There are 4 ways to turn a row about zero (a turn may also mirror it). The second row of each pair is the first, turned, with some noise. The first 24 pairs use one turn. New pairs use 2 turns, one after the other, and a turn may come again.
Some pairs, each with its turns in order after it:
[ 14.0  28.9 -42.1 -24.7   4.5]
[-3.1 38.0 30.3 25.9 23.0] | (3)

[12.9 36.4 29.9 -8.3 36.6]
[ 33.6   4.2 -24.8  45.1  -5.0] | (3)

[ 20.9  -8.2  27.9  37.4 -38.1]
[ 35.8   1.3  -8.1 -47.0 -23.2] | (1)

[37.1 26.5 33.5 -7.1 35.1]
[ 43.8  17.4 -31.8  26.1 -16.6] | (3)

[ 23.5   5.9   9.9 -29.0 -14.9]
[ -2.2  -9.8 -34.2   4.8 -17.7] | (1)

[ 32.0 -36.0 -34.8 -22.6  39.7]
[ 66.3  32.7  -6.0 -11.8 -13.5] | (2)

[  0.3  16.9  40.2  36.3 -13.4]
[ 32.2 -42.6   1.4   5.4 -27.3] | (3)

[-12.8   7.7  16.4 -33.7  23.7]
[-33.2   1.7  26.4   5.7 -20.3] | (0)

[-37.5 -23.9 -21.1 -38.4   0.8]
[ -9.1 -21.7  -0.7 -10.4 -55.1] | (0)

[ 13.7  28.7  27.4 -26.5  19.2]
[-25.7  45.2  -3.8  -7.9  -0.5] | (2)

[ 17.5   9.4  34.1  12.3 -15.0]
[-26.7  -0.7 -31.8   8.2   8.7] | (2)

[-28.5  29.8 -38.8  14.9 -40.0]
[-12.5 -50.1  34.2 -28.6  24.0] | (2)

[39.4 36.2 -0.3  7.0  7.7]
[ 24.6  -0.9 -39.3   2.8  27.0] | (1)

[ -4.8  -9.1  26.1 -25.6   0.4]
[-9.0 21.8  7.3 25.0  7.8] | (2)

[-42.0  -8.4  -2.4  35.0  11.3]
[ -5.1 -35.6  16.2  11.7 -40.3] | (2)

[  4.9 -17.2  16.4  17.1 -28.1]
[ 11.6 -21.8   7.2 -31.5  -9.1] | (3)

[ 12.7   6.5 -15.4 -40.2 -18.1]
[-24.0  10.5 -31.2  20.1 -20.4] | (1)

[ 13.2  13.9  22.5 -12.8  41.0]
[  2.3 -41.8 -13.4  15.6  22.1] | (1)

[ 26.1 -15.5  18.9   6.5 -10.8]
[27.9  9.6 20.0  4.1 12.8] | (0)

[  3.3 -40.9 -16.9  23.7  23.0]
[ 24.5  29.8 -19.6  15.7 -23.5] | (0)

[-20.7 -25.5 -13.1  -5.9  -8.4]
[ 11.4  -4.0 -12.8 -11.2 -32.2] | (0)

[ 28.7 -21.3  20.9 -18.2  -7.4]
[26.8 -0.6 36.7 12.4 -2.1] | (0)

[-26.7 -20.5  12.0 -35.6  36.7]
[-24.5   6.8 -50.8   9.0  27.5] | (3)

[  5.5  -0.6 -17.8 -24.1 -35.6]
[-13.9  24.0 -17.6   4.6 -30.5] | (1)

New pairs, each followed by its turns in order:
[-24.3   6.0 -23.0  31.6  16.2]
[-12.0 -32.6 -34.5   7.3  -4.9] | (0) (0)

[-11.7  -0.7  12.2  20.2  10.7]
[ -7.5  15.7   8.1 -17.1 -11.5] | (3) (1)

[ 10.5 -18.8  15.9  38.8   8.9]
[ 20.7   4.0 -28.1  19.1  21.5] | (0) (1)

[ 35.6  -7.9 -40.2  42.4 -40.0]
[ -9.2 -14.8  69.6 -33.4  17.0] | (3) (0)

[-11.8  34.2  32.5 -11.5  -6.3]
[ -7.2 -18.5 -39.9  12.7  21.6] | (0) (3)

[ 29.4  23.3  15.5 -28.2 -40.8]
[-11.5  57.1 -17.0 -12.0  -6.0] | (1) (1)

[-32.6  24.4   0.0  31.9 -28.8]
[-44.3   2.5  -6.1  40.0   7.9] | (0) (1)

[ 36.7 -35.1  33.9 -32.6   1.2]
[-43.2   0.2   1.8 -40.2  31.9] | (1) (3)

[ -9.8  23.9  37.3 -34.7   1.0]
[  2.0 -38.2 -40.5  -5.5  13.4] | (0) (3)

[ 27.5  36.1 -14.8  -1.2  41.4]
[-29.5  30.6  -6.5  23.5 -40.1] | (1) (3)

[-28.2  10.4 -13.3   5.5 -24.0]
[ 32.1 -15.7  17.3  14.0  -6.6] | (1) (3)

[ 41.3  14.7 -16.3  27.0 -12.4]
[  6.0 -10.2  34.0 -12.4  38.1] | (3) (0)

[-29.5   1.3 -21.5 -23.9  31.5]
[ -5.8 -28.0  23.3  -9.5 -37.3] | (3) (2)

[ -9.1  24.8  36.7  -2.0 -24.4]
[  2.7  -1.5 -45.3  10.7  22.7] | (0) (3)

[ 41.1 -18.6  38.8 -30.4 -13.3]
[ -2.5 -34.0  10.2  57.0   5.3] | (3) (0)

[  9.3   8.0 -36.5  16.0  24.6]
[ -5.9  15.3   8.5 -24.8 -39.1] | (1) (2)

[-21.6 -39.7  35.5  16.9  24.7]
[ 31.3  42.8   4.5 -36.6  -7.7] | (2) (1)

[ 2.1 13.9 16.3 -1.4 13.8]
[ -2.6 -17.6  -9.7  19.4  -3.0] | (0) (3)

[ 39.8  10.0   6.9 -14.6 -32.9]
[ 16.5  18.9 -37.1  20.3 -25.0] | (0) (2)

[ 18.1   7.5  40.6  -2.5 -26.8]
[ 0.7 24.8 31.4 14.4 29.0] | (2) (1)

[-40.0 -31.3   5.3 -40.2 -18.1]
[-1.8 58.9  7.3 -7.1 37.4] | (2) (0)

[-17.7  -3.6  14.2   1.8 -39.8]
[ -0.9  42.4 -13.0  -8.6 -17.4] | (2) (0)

[ 36.5 -31.3 -30.2 -22.4  16.4]
[-34.5  18.9  26.3 -38.5  10.1] | (3) (2)

[ 24.6  22.2   1.3 -40.9 -16.7]
[ -2.1  30.4 -28.1 -28.1 -22.4] | (3) (2)

[ 33.2   4.3  36.9 -41.5  39.0]
[-51.0  18.0  38.8 -35.6  13.3] | (1) (1)

[-32.0  13.5  12.9 -12.5  17.0]
[ -7.5 -17.5 -30.2  16.2 -15.7] | (1) (2)

[  2.5 -11.5 -18.1   1.1 -14.7]
[21.4 -6.4 -2.1 15.5 -1.6] | (0) (0)

[ 35.8 -33.1  21.4  11.7  31.7]
[ 9.3 19.0 49.1 -4.0 30.3] | (3) (3)

[-28.1  18.3  -0.1 -12.4  -1.6]
[-15.0 -20.1 -24.7   1.2  -7.0] | (1) (2)

[  5.2  22.2  -8.8 -21.7  34.5]
[ -0.4   5.5  26.2 -16.1  37.4] | (1) (1)

[ 31.9 -25.6  -4.6  16.5 -16.4]
[-12.9  27.0   5.2  -2.3  35.0] | (3) (2)

[ 9.2 34.6 25.1  1.3  6.8]
[ 13.2  17.2  12.4 -13.8 -35.7] | (3) (3)

[ -5.2  31.2  -6.5 -33.6   8.4]
[ 17.4  24.7  16.9 -23.2  20.9] | (1) (1)

[ 33.9 -36.0 -20.0  21.4  29.2]
[-30.0  15.0 -37.2  29.3  31.7] | (1) (3)

[ 28.1  -4.5  12.6  35.4 -11.4]
[-18.5   7.8   2.4  38.1  19.8] | (0) (0)

[-23.1 -36.8 -13.6 -37.0   8.1]
[-18.5   4.8  24.9  48.5  21.3] | (3) (1)

[ 15.9 -14.6 -18.0 -39.4 -30.2]
[-44.7   2.2  25.4  28.0  -6.6] | (3) (0)

[ 36.5 -32.0   1.7 -10.1 -40.3]
[-10.2  28.5 -28.2  51.7  -3.9] | (2) (0)

[ 25.1  21.2  36.2 -13.7 -22.0]
[ -2.6  -4.5  38.5 -18.5 -29.8] | (2) (2)

